Every row belongs to one group in each of 4 separate groupings. Each group adds its own fixed numbers to the row, and there is some noise. The rows also spread widely along 14 directions, which tell nothing about the answers.
Some rows, each with its group in each grouping after it:
[-0.87 -0.69 -0.17  0.71 -1.07  0.12  0.85 -1.33  1.07 -0.25  2.88  0.83
  0.89 -1.72  0.96 -0.37  1.94  0.02 -3.00 -0.16  2.28  1.16  1.00 -1.41
  0.11  0.82  0.37 -0.06 -0.74  0.92  1.72  1.82 -2.51  1.71] => M bis (1) J_399
[ 0.46  2.04 -2.13  0.35 -0.68 -3.09 -2.13  0.24  1.88 -1.52 -1.53 -0.88
 -0.02  0.91  0.79 -0.40 -1.54 -0.74 -0.49 -1.43 -2.14 -0.06 -2.21 -0.95
  0.06  1.30  0.35  0.67  0.13 -1.18 -1.93 -1.92 -0.75  0.31] => W buke (0) J_805
[ 0.84  0.95  1.59  0.94 -0.54 -0.30 -0.42 -1.62 -0.73  0.21  1.36  1.84
  0.57 -0.78 -1.12 -0.52 -1.30 -0.81 -0.53  2.90  1.68  1.14  1.19 -0.79
 -0.06  0.44 -0.62 -0.11  1.04 -1.09 -0.95 -2.41 -0.90 -1.24] => X Foge (2) J_399
[-0.28  2.04 -0.92  0.04 -1.64 -0.30  0.09  0.78  1.21 -0.41 -0.60  0.35
 -0.05 -0.71  0.94  0.39 -0.37  1.42  0.81 -0.23 -0.77 -1.18  0.59 -0.79
  0.73  1.53  0.13 -1.05  0.53 -1.30 -0.11  0.76  2.11  1.21] => W bis (0) J_169
[ 1.08  3.48  0.10  0.07  1.20 -0.73  2.52  0.04 -0.20 -0.67  0.07 -1.40
 -0.53  1.57  0.22 -0.41  0.98  0.07 -0.22 -1.87 -0.09  1.03 -2.04 -0.27
  0.18  1.34 -2.95 -3.03  2.65  3.50  0.69 -2.14 -2.33  0.60] => M Vif (3) J_805
[-0.71 -0.57 -1.18 -0.15  0.76 -1.55 -0.28 -0.60  1.36  0.22  0.92 -0.22
 -0.05  1.65 -1.33  0.14  0.58 -1.35 -2.08  0.44  1.48  1.19 -1.74 -1.08
 -3.00 -0.27 -0.50  0.55 -1.18 -0.02 -1.88 -1.51 -3.25 -1.56] => X Foge (3) J_169
[ 0.04 -0.93  0.53 -0.03 -0.11 -1.20  0.05 -0.91 -0.08 -1.25  0.45  0.17
 -0.67  1.95 -1.44 -1.79 -0.93 -1.77  0.08  0.28 -1.11  2.29  0.30  0.04
 -0.06  2.03 -0.80  0.53  0.82  0.71 -0.65 -2.50 -2.33 -0.72] => M buke (2) J_399
[ 2.00  2.16  2.26 -0.53 -0.82  1.39 -0.09 -1.22  0.25 -2.00  1.34 -0.40
  1.52 -0.44 -1.36  2.04  2.23 -1.00 -1.71  0.77  0.60  4.46 -1.49 -2.76
 -1.50 -0.21 -1.77 -3.23  2.45  4.15  0.10 -5.44 -2.91  1.18] => X Vif (1) J_169
[ 0.04  1.08 -2.11 -0.50 -1.74  0.73 -0.51 -0.37  0.71 -0.89  0.06 -0.96
  1.22 -0.46  1.72  1.25  0.53 -0.57 -0.70 -3.17 -1.35  0.21 -3.55 -1.26
 -2.42  0.05  1.80  0.00  1.69  2.15 -0.47 -0.38  1.10  2.41] => X buke (2) J_169
[ 0.28 -1.85 -1.04  0.24 -0.35 -1.58 -2.96  0.64  2.15 -1.27 -0.85  0.01
 -0.09 -1.70  0.00 -1.66 -2.09 -1.37  0.23 -1.38 -0.98  1.41 -1.15  0.75
  1.92  0.58  0.04  0.94 -1.01 -2.25  0.44  0.97 -1.43  0.64] => X Vif (0) J_169
[ 0.89 -0.75  0.78  0.43 -1.86 -0.16 -2.00 -0.12  0.38 -0.71 -0.29  0.06
  0.21 -1.42 -1.08  1.48 -0.38  0.69  0.36  1.96 -1.74  0.26  0.69 -0.72
  0.85 -1.94  1.27 -0.67  0.30 -1.38 -0.90  0.08  2.72  1.43] => M bis (3) J_169
[-0.89  2.18 -0.21 -1.44 -1.75  0.28 -0.56  0.47  0.00  0.56  0.60  0.84
  0.43  3.58 -0.51 -1.29 -1.99 -1.16 -0.88  0.58  0.36  0.88 -0.34 -2.04
  1.02 -0.17 -0.05  0.48 -0.47  0.31 -1.54 -3.39 -1.18  0.15] => W bis (2) J_399
[-0.25 -0.64  0.27  0.29  0.60 -0.17 -0.29  0.26 -0.09  0.60  0.10 -0.18
  0.06  0.76 -0.36  0.59  0.89  0.01 -2.11  2.14  1.83 -0.46  0.57  0.39
  0.21 -2.79  0.49 -0.07 -2.30 -0.40  0.49  0.29 -0.11 -0.59] => M Vif (0) J_399
[-1.15 -1.71  0.05 -1.23  0.37  0.94 -0.08  0.23  1.77  0.77 -2.01  0.71
 -0.64  0.20 -1.59  0.16 -1.39  0.22  3.17 -0.29 -0.01 -0.94 -0.25  1.98
 -2.26  1.77 -1.16 -1.02 -1.09 -1.51 -1.80  0.81  1.94 -2.67] => W Vif (0) J_399
[-0.35 -0.36 -1.14  2.07  0.51 -2.18 -0.29 -2.50 -0.50 -0.26 -1.15 -2.01
 -0.07  1.07 -1.02 -0.42 -0.31  1.43 -0.77  1.32 -1.40 -1.56 -1.40 -0.17
 -2.75 -2.07 -0.14  0.68  1.94  1.30 -3.29 -0.61  0.90  1.11] => W buke (2) J_169
[-0.63 -1.92  1.22  0.34 -0.59  0.54 -1.14 -1.32  2.31 -0.95  0.54  0.93
  0.72 -1.84  0.12 -1.49  0.59  0.15 -1.61 -0.28  2.17  0.45  1.03  1.20
  1.69  0.36 -0.57  0.28 -3.54  0.17  1.21  0.80 -1.80  0.29] => M bis (0) J_399
[-0.26 -1.08 -0.86  1.64  0.58 -0.37 -2.48  0.92  0.39 -1.23 -2.30 -1.19
 -0.79 -0.84  0.20 -1.91  0.12 -1.39 -1.09  1.10 -2.29  0.60 -0.39  1.54
  0.78 -0.61  0.28  2.26 -0.14 -0.81  1.47 -0.25  1.18  1.79] => W Vif (1) J_805
[-0.91  2.56 -2.29  0.47 -1.62 -1.89 -3.60  2.02  2.86 -1.09 -3.40  0.22
 -0.13 -0.17 -0.07  0.95 -1.34 -0.07  0.00  1.54 -2.48 -1.20 -1.12 -0.24
 -0.14  1.05  0.79  0.54 -1.86 -3.59 -2.00 -2.03  2.52  0.37] => X Vif (2) J_169
[-0.04  1.67  0.50 -0.20 -0.05  3.47  3.28 -1.14 -3.05  3.48  2.60  2.95
 -0.02 -0.57  2.07  0.28 -1.25 -1.34  1.37  0.68  3.62 -0.53  1.32 -0.09
 -2.64  1.41  0.97  0.14  2.99 -0.63  1.21  0.74  3.11 -1.50] => W Vif (3) J_169
[ 0.45 -0.32  0.94  0.72 -1.08 -1.82 -0.89 -1.26 -0.15  0.12  1.09  0.13
  0.09  0.93 -0.83 -0.97 -1.32  1.35 -1.03  1.72  0.61 -0.70  1.55 -1.01
  2.28 -2.36  0.90  0.45 -0.69 -0.74 -1.28  0.11 -0.90  0.03] => X bis (3) J_399
[ 1.03 -0.16 -1.73  1.00  0.76 -2.46 -0.48  0.35  1.31 -0.92 -0.68 -0.44
 -0.95 -1.22  1.84  0.41 -0.31 -0.29  0.11 -1.80 -0.36 -1.03 -0.41  1.34
  0.01  1.22  1.39  0.59 -0.43 -1.89  0.88  1.81  0.31 -0.70] => X Vif (0) J_169
[-1.00 -0.38  0.32 -0.60 -2.24  2.42 -0.75 -0.18  1.37 -0.64  0.83  2.00
  0.37 -0.91  1.35 -0.75 -0.15 -1.52 -0.74 -0.53  0.69  1.65  1.30 -0.08
  0.38  2.66  1.19  1.60 -1.71 -0.06  1.92 -1.03 -0.14  1.08] => M Vif (2) J_169
[ 0.44 -0.45  0.02 -1.35 -2.15  2.00 -1.58  0.10  0.68 -0.77  0.35  0.79
  0.46  0.10  0.48  0.78 -0.22 -1.68 -0.11 -1.00 -0.44  1.37 -0.76 -0.91
 -1.04  0.49  2.34  1.61 -0.54  0.10 -0.10 -2.13  0.81  0.38] => X Foge (0) J_169
[ 0.25  0.81  0.41 -1.21 -1.27  1.61 -1.52  3.01 -0.23  0.48  0.57  1.37
  0.48 -0.01  0.08 -0.73 -1.20 -2.01 -0.24  1.00  0.83  1.53  0.65 -0.37
  3.76 -1.38  0.43 -0.43 -1.19 -2.14  2.54 -0.65  0.26  0.41] => X bis (2) J_169
[ 0.16 -1.52 -0.32 -1.04 -1.51  0.70  1.10 -2.52  1.09  0.35  1.84 -0.68
  0.45 -0.20  1.48  0.34  0.04  2.09  0.52 -4.25  0.65 -1.65 -1.21 -0.86
 -1.50 -0.38  2.09  0.57  0.29  2.32 -0.97  3.02 -0.72  0.71] => X Foge (3) J_805
[ 1.23 -0.85  1.92 -0.69 -1.48  2.08 -0.59 -1.06 -0.78  0.16  1.57  1.16
  0.93 -1.78 -0.16 -0.64 -2.08 -0.42  0.98 -0.33  1.21  1.77  0.32 -0.60
  2.16 -1.16 -0.07 -0.87  1.38  0.42  0.90  0.08 -0.02  1.12] => M Vif (0) J_169
[-0.58  1.21 -1.42  0.44 -0.87  0.73 -0.18  0.05  0.21 -0.32  0.38  0.66
  0.44 -1.25  0.01  0.15  0.26 -1.85 -0.77  0.47 -0.71  1.89 -1.89 -1.20
 -2.61  2.18 -0.41  0.12  2.22  0.07 -0.15 -1.71  0.51  1.54] => M Foge (2) J_169
[-0.09 -0.42 -0.41  2.49  0.92 -2.69  1.16 -2.04  1.16 -1.22 -0.27 -1.95
 -0.87 -0.83  0.09 -1.35  1.18  2.81 -1.12 -0.39 -0.91 -1.34  0.09  0.75
  0.22  0.44 -1.45 -0.47  0.93  1.59  0.15  2.29 -1.59  1.94] => M Vif (3) J_805
[-1.91  1.64 -2.28 -0.73  0.27  0.42  2.02  1.22  2.39  0.09  0.09  0.65
 -0.43 -0.22  2.05 -1.43  0.84 -0.16  0.04 -3.46  0.94 -0.82 -1.09  0.97
 -1.21  4.96 -1.28 -0.21 -0.80  0.28  1.78  1.29 -1.55 -0.28] => X Foge (2) J_805
[ 0.39 -1.10 -0.63 -1.26  0.70  0.44  0.56  0.89 -0.93  1.13  0.28 -0.36
 -0.23  0.69 -0.08 -0.24 -1.38 -1.31  1.49 -1.55  0.11  0.05 -1.17  0.66
  0.12 -1.85  0.31 -0.69  0.88 -0.38  0.24  1.85  0.96 -0.97] => W bis (2) J_399
[-0.03  0.42 -1.69 -1.19 -1.12  0.96 -2.49  2.35  2.25 -0.53 -1.10 -0.28
  0.99 -1.96  1.35  1.04  0.42 -1.20 -0.42 -2.65 -0.72  0.09 -2.54  0.12
  1.20 -1.15  1.06 -0.74 -1.98 -0.82  1.55  1.38  1.51  1.62] => M bis (1) J_805
[-1.22 -2.32 -0.56 -1.13  0.69  0.19 -0.38  1.57  0.77  0.54 -1.18 -0.55
 -0.92  1.90 -0.89 -2.10 -1.44 -0.79  0.88 -0.73 -0.16  0.10 -0.12  1.57
  1.33 -0.47 -0.45  0.67 -1.77 -0.94  0.35  1.40 -0.78 -0.69] => W Vif (0) J_399

New rows. What belongs after each?
[-0.42  0.32  0.13  0.29 -0.33 -0.24 -1.49 -0.20 -0.44  2.30  0.31  1.50
  0.04  0.62 -0.48 -1.21 -2.80 -0.37 -0.16  2.18  1.80 -1.47  0.47  0.18
  1.26 -2.53  0.33  0.79 -1.67 -2.70 -1.26  0.21  1.18 -1.13] => M bis (3) J_805
[ 1.48 -3.05 -0.22  2.12  1.82 -4.19 -0.70  0.78  0.30 -1.98 -0.87 -1.66
 -2.46 -0.68 -0.42 -1.92 -0.52  0.19  0.53  0.54 -2.09  0.29  2.06  2.41
  3.29  0.21 -0.05  0.76  0.18 -2.54  2.03  2.61 -1.39 -0.36] => X Vif (0) J_169
[ 1.11  0.79 -1.04 -0.59  0.57 -1.21 -0.03  0.60  1.33 -0.27  0.03  0.48
  0.33 -1.52 -0.35  2.14 -0.29 -1.46  0.77 -0.44  0.34  1.75 -1.69 -0.80
 -1.92  1.56 -0.82 -2.62  1.51 -1.80 -0.70  0.22 -0.26 -1.66] => W Vif (0) J_399
[ 1.07 -0.39 -0.42 -0.19  0.14  0.46  0.77  1.12 -2.11  1.10  0.79  0.12
 -1.01  0.62  1.90  0.13 -1.12 -0.98  0.77 -0.26  0.21 -0.54  1.52  0.71
  1.75 -1.72  2.58  1.12  0.66 -1.57  2.25  2.22  2.10 -0.38] => W Vif (2) J_169
[-0.61  0.55  0.62  0.59 -0.41  0.06  1.32  0.78 -0.52  0.46  0.88  1.25
 -0.53 -0.21 -0.26 -0.35  0.33  0.32 -0.10  2.94  0.38  0.45  2.94 -0.30
  0.50  1.86 -0.28 -0.83  1.00 -1.50  1.54  0.51  0.30 -0.22] => X Vif (2) J_399
[ 0.03 -1.61  0.90 -0.86  0.42  0.57  2.04  0.36 -1.08  0.96  1.46  0.02
 -0.91  0.84 -1.13 -2.10 -1.84  0.22  2.16 -0.90  0.55  1.48  0.56  0.20
  1.33  0.73 -1.89 -1.43  2.54  0.60  1.06  1.68 -1.99  0.01] => X Vif (0) J_169
[ 3.12  0.68 -0.49 -0.66  0.52 -1.59 -0.87  1.84 -0.38 -1.82 -0.52 -1.84
 -0.71  1.31  1.01  2.49  0.98 -1.56 -0.49 -1.05 -1.56  1.20 -0.25 -0.07
  1.90 -2.50  2.21 -0.64 -0.15 -0.21  1.65 -0.86  0.17 -0.59] => W Vif (2) J_169
[-0.73 -1.20 -0.95 -1.21 -0.48 -0.11 -0.85  3.08  2.20 -0.19 -1.20  1.20
 -1.24 -0.16 -0.98  2.30  1.20 -1.28  1.08  1.42 -1.04  0.44  1.50  0.79
 -1.47  2.41  1.23 -0.08 -3.08 -4.37  0.44  0.61  2.18 -2.56] => M Foge (3) J_169
[ 1.96  1.64  2.34 -0.13 -0.25  1.99  0.22 -1.51 -2.00  1.10  2.05  1.56
  0.91 -0.52  1.65 -2.21 -2.31 -0.93 -0.19 -0.31  3.45  0.24  0.78  0.09
  3.50 -1.89 -0.26  0.00  0.74  0.78  1.79 -1.06 -0.51 -0.11] => W bis (0) J_805
[-2.22  2.47 -1.28  0.07 -1.81 -0.64  0.04  1.58  2.76 -0.93 -2.25  0.26
 -1.43  1.92 -0.06  1.25  1.32  1.82 -0.21  2.47 -2.50 -1.44  1.47 -0.66
 -2.80  4.78  0.26  0.10 -1.08 -1.38 -1.49 -2.32  2.04  0.05] => X Vif (0) J_805
[-0.59  1.84  0.91  0.70 -1.29 -1.38  0.19 -0.64  2.02 -0.65 -0.05 -0.46
  0.14  0.79 -1.37  0.25  1.08  3.36 -1.54  3.09  0.11 -0.47  2.33 -2.14
  0.91  0.10 -1.60 -1.93 -0.80 -0.32 -1.40 -0.42 -1.60  0.92] => W Vif (3) J_805
[ 1.12  0.22  1.39  2.41  0.24 -1.45 -1.93 -2.33  0.15 -1.14 -0.46 -0.38
  0.83 -1.18 -1.18  0.82  1.27  0.66 -3.06  4.59  0.88 -0.08  1.03 -0.48
 -0.65 -2.84  0.03 -0.01 -0.69 -0.24 -1.60 -2.23  0.55  0.22] => W bis (0) J_399
[-1.27 -1.48 -2.35  0.78  1.76 -0.41  2.21  0.49  0.23  1.54  0.55  0.37
 -1.53 -1.14  2.53 -1.12  0.59 -0.43  0.65 -2.00  1.04 -2.12  0.81  2.39
 -1.60  2.37  0.75  1.30 -0.09 -1.77  2.32  5.14  1.40 -1.14] => W bis (1) J_805
[ 0.37 -1.76 -1.09 -1.20 -0.32 -0.65 -1.50 -0.21  1.13  0.65  0.06 -0.34
 -0.11  1.03  0.73  0.61 -1.13 -0.34  0.18 -2.45  0.75 -1.48 -1.27  0.61
 -0.01 -2.89  2.72  1.36 -2.91 -0.84 -1.09  1.47  0.52 -1.41] => X bis (3) J_169
[ 1.56  1.31  0.44  1.13  0.59 -0.91  0.37 -0.78 -0.14 -1.09 -0.24  0.03
 -0.04 -0.76  1.14  0.25  0.73 -0.17 -0.47  0.34  0.78 -0.18  0.87  0.83
  0.30  0.83 -0.01 -0.40  0.23 -0.36  0.88 -1.07  0.50 -0.87] => W buke (0) J_169
[ 1.14  0.26 -0.63  2.39  0.37 -2.86 -1.28 -2.87  1.18 -0.93  0.70 -0.21
  0.63 -3.14  0.90 -0.06 -0.86  0.46 -1.54 -0.39  1.41 -0.09 -1.20 -0.19
 -0.05 -0.43 -0.33 -0.09  0.39 -0.42 -0.81  1.01 -1.42  0.83] => M Vif (0) J_169
[-1.07  2.98 -1.87 -0.54  0.39 -1.30 -0.62  0.86  1.93  0.92 -1.86 -0.27
 -0.24  2.70  0.31  1.24 -0.26  0.41 -1.19  0.64  0.94 -2.15 -1.29 -0.38
 -2.09 -0.30 -0.13 -0.13 -2.79 -1.37 -2.48 -1.82  0.33 -1.86] => W Vif (0) J_805
[ 0.04  0.73 -0.54 -0.21  0.47  1.26  0.27  0.88  0.16  0.39  0.22  0.40
  0.27 -1.15  1.46 -1.10  0.12 -1.30 -0.14 -2.00  1.66  0.13 -1.21  1.23
  0.98 -0.08 -0.47 -0.53 -0.35  0.57  2.51  0.31  0.01  0.45] => X bis (1) J_169
[-1.07  6.20 -1.91 -0.44 -0.72 -0.44  1.32  3.04 -0.20  0.00 -1.14  0.26
 -0.28  3.23  1.71 -1.46 -0.28 -1.04 -1.00 -0.45 -0.46 -0.47 -1.14 -0.63
  1.41  3.15 -0.91 -0.53  0.75  0.12  1.06 -3.86  0.10  0.66] => X buke (0) J_399
[ 0.71 -0.48  0.50 -0.41 -0.59  2.16  0.31 -1.01 -0.29  1.45  2.21  2.22
  0.46 -2.17  2.32  0.39 -0.90 -1.12  0.08 -0.76  3.08 -0.11  0.91  0.23
 -0.61  0.67  2.03  0.83 -0.13 -1.30  1.78  1.67  0.87 -1.37] => X Vif (0) J_805
[ 0.05  3.90 -0.37 -0.58 -0.54  0.91 -0.08  1.03  0.13  0.68 -0.47  0.19
  1.48  0.05  0.54  0.69 -0.37 -0.22 -1.19  0.04  1.58 -0.22 -2.01 -0.79
  1.21 -1.72 -1.01 -2.32 -0.33  0.74  0.30 -1.56  0.44  0.89] => M Vif (2) J_399
[-0.90  2.30 -0.74  0.14 -0.77  1.27  0.09 -1.84  0.07  1.00  0.76  0.54
  1.27  0.25  1.19 -1.67 -1.46 -0.32 -1.26 -1.16  2.27 -0.30 -2.14 -1.11
 -0.84 -0.32 -0.80  0.45  0.78  1.99 -1.15 -1.60 -0.50  1.68] => W bis (0) J_169
[ 2.04  0.67  0.91 -0.35 -0.61 -1.50 -0.06  0.98  1.17 -2.14 -0.56 -1.95
 -0.17 -0.23 -1.02  1.54  0.83  2.24  0.87 -0.24 -2.51  0.78  0.20 -0.94
  2.16 -0.79 -0.94 -3.55  1.65  0.83  0.48  0.55 -0.94  1.17] => X Vif (2) J_805
[ 1.56 -0.22 -0.92  1.28  0.07 -0.85 -2.13 -0.45  1.04 -1.87  0.07 -0.79
  0.56 -3.05  1.86  0.10  0.80 -1.56 -1.90 -1.77 -0.51  1.32 -1.88  0.18
  0.57 -0.49  1.39  0.77  0.41  0.32  2.14  0.45 -0.85  1.71] => X Vif (1) J_805
[-1.14 -0.19  0.06  0.20  2.50  0.18  0.27  1.36  0.94  0.21 -1.93  1.04
 -1.55  0.94 -1.20 -1.07  0.05 -2.43  0.68  2.10  1.16  1.08  0.62  2.79
 -2.14  2.99 -2.56 -0.01 -1.56 -1.97  0.30 -2.36 -0.10 -3.43] => W Vif (0) J_169
[ 0.57  2.50 -1.13 -1.14 -0.81  0.55  0.22 -0.29  0.63 -0.21  0.53  0.82
  0.83  0.62  2.27  0.91 -0.21 -1.87 -0.50 -2.51  1.51  0.31 -1.43 -0.73
 -1.01  1.16  1.18  0.04 -0.53  0.56  0.03 -1.80 -0.21 -0.82] => W buke (2) J_169
[-0.33  0.19  0.01 -0.02  0.36 -0.65  2.13 -1.52  0.49  0.24  0.93 -0.64
 -0.05  1.26  0.60 -0.25  0.57  1.65 -0.15 -1.03  1.38 -1.35  0.69 -0.07
 -0.73  0.29 -0.64 -0.96 -0.21  1.34 -0.48  1.33 -1.46 -0.90] => W buke (2) J_805
[-0.98  1.12  0.31  0.61 -0.36 -0.15 -1.17  0.79  0.43  0.67 -0.67  0.97
 -0.06  1.08  0.06 -1.70 -0.74  0.04 -1.52  2.53  1.44 -1.27  1.64  0.76
  2.04 -0.77 -0.28  0.98 -3.18 -2.06  0.36 -0.99  0.30 -0.57] => M buke (0) J_805
[-0.32  1.02 -1.68  0.91  0.47 -1.84 -0.09  0.78  0.38  1.83  0.44  1.75
 -0.54 -1.54  1.66 -2.77 -3.52 -0.57  1.28 -1.41  2.10 -1.91  0.09  1.36
  3.01  1.18 -0.21  0.98 -0.89 -4.33  0.90  3.16 -0.26 -1.29] => X Foge (3) J_169
[-0.48 -1.14 -0.05  1.75  1.14 -1.89  0.14 -0.97  0.33 -0.11 -0.32 -1.54
 -0.36  0.23 -1.70 -0.45  0.66  1.62 -1.46  1.96  0.38 -0.31 -0.05  0.18
 -0.36 -2.15 -1.67 -0.92  0.01  0.64 -0.81  0.75 -1.34  0.90] => M Vif (0) J_169
[ 0.04 -0.60  0.95  0.58  0.80 -1.29  0.31 -1.52  2.48 -1.09 -0.13 -0.23
  0.16 -0.91 -0.85 -1.28  0.33  1.73  0.10 -0.64  1.76 -0.31  0.84  1.33
  1.41  0.51 -2.91 -2.02 -1.93  0.55 -0.22  0.88 -2.70 -0.74] => W bis (2) J_169
[-1.97  0.80 -1.08 -0.23  0.22 -0.13  0.15  0.19  1.96 -0.04 -2.68 -1.72
 -0.87  3.13  0.08  0.36  1.65  2.19 -0.81 -0.25 -0.07 -3.05 -0.01  1.16
 -1.61 -0.72  0.14  0.75 -3.58  1.54 -1.54 -0.87  0.78 -0.17] => W Vif (1) J_169
[ 0.17  0.70 -0.04 -2.83 -1.91  2.56 -0.95  2.82  0.36 -0.09 -1.12  0.71
 -0.11  1.89 -0.14  1.77 -0.41 -1.91  2.06 -0.48 -2.28  1.04 -0.70 -0.35
 -1.29  1.19  1.75 -0.42 -0.04 -0.80 -0.11 -2.62  2.97 -1.15] => X buke (2) J_805
[ 0.43  1.52 -1.04 -0.97  1.63 -1.44  3.12  3.02 -0.32  0.22  0.03 -0.38
 -1.38  2.31 -0.25  2.76  2.36 -0.54  0.67  0.56 -0.18  0.07  0.50  0.17
 -2.11  2.10 -0.24 -2.98  0.71 -1.23  0.88 -0.16  0.52 -3.23] => X buke (0) J_399
[ 2.89  0.36  0.20 -1.38  1.09 -0.89 -0.50  4.25 -0.47 -1.51 -0.89 -1.07
 -0.64  0.33 -1.86  3.06  1.59 -2.59  0.77  1.16 -2.16  3.07 -0.88 -0.16
  0.54 -0.92 -0.11 -3.14  1.29 -1.87  1.64 -1.73  0.63 -2.07] => X Foge (0) J_399
[-1.35  2.41 -1.20  2.14  2.39 -0.97  2.06 -0.14 -0.47  0.60 -0.41 -0.81
 -0.84  1.13  1.25 -2.79  0.97  0.13 -2.74  1.21  1.86 -1.17 -0.08  1.09
 -0.21  0.97 -2.36  0.54  0.45  0.93  1.49 -0.42 -1.61  0.66] => W Vif (0) J_805
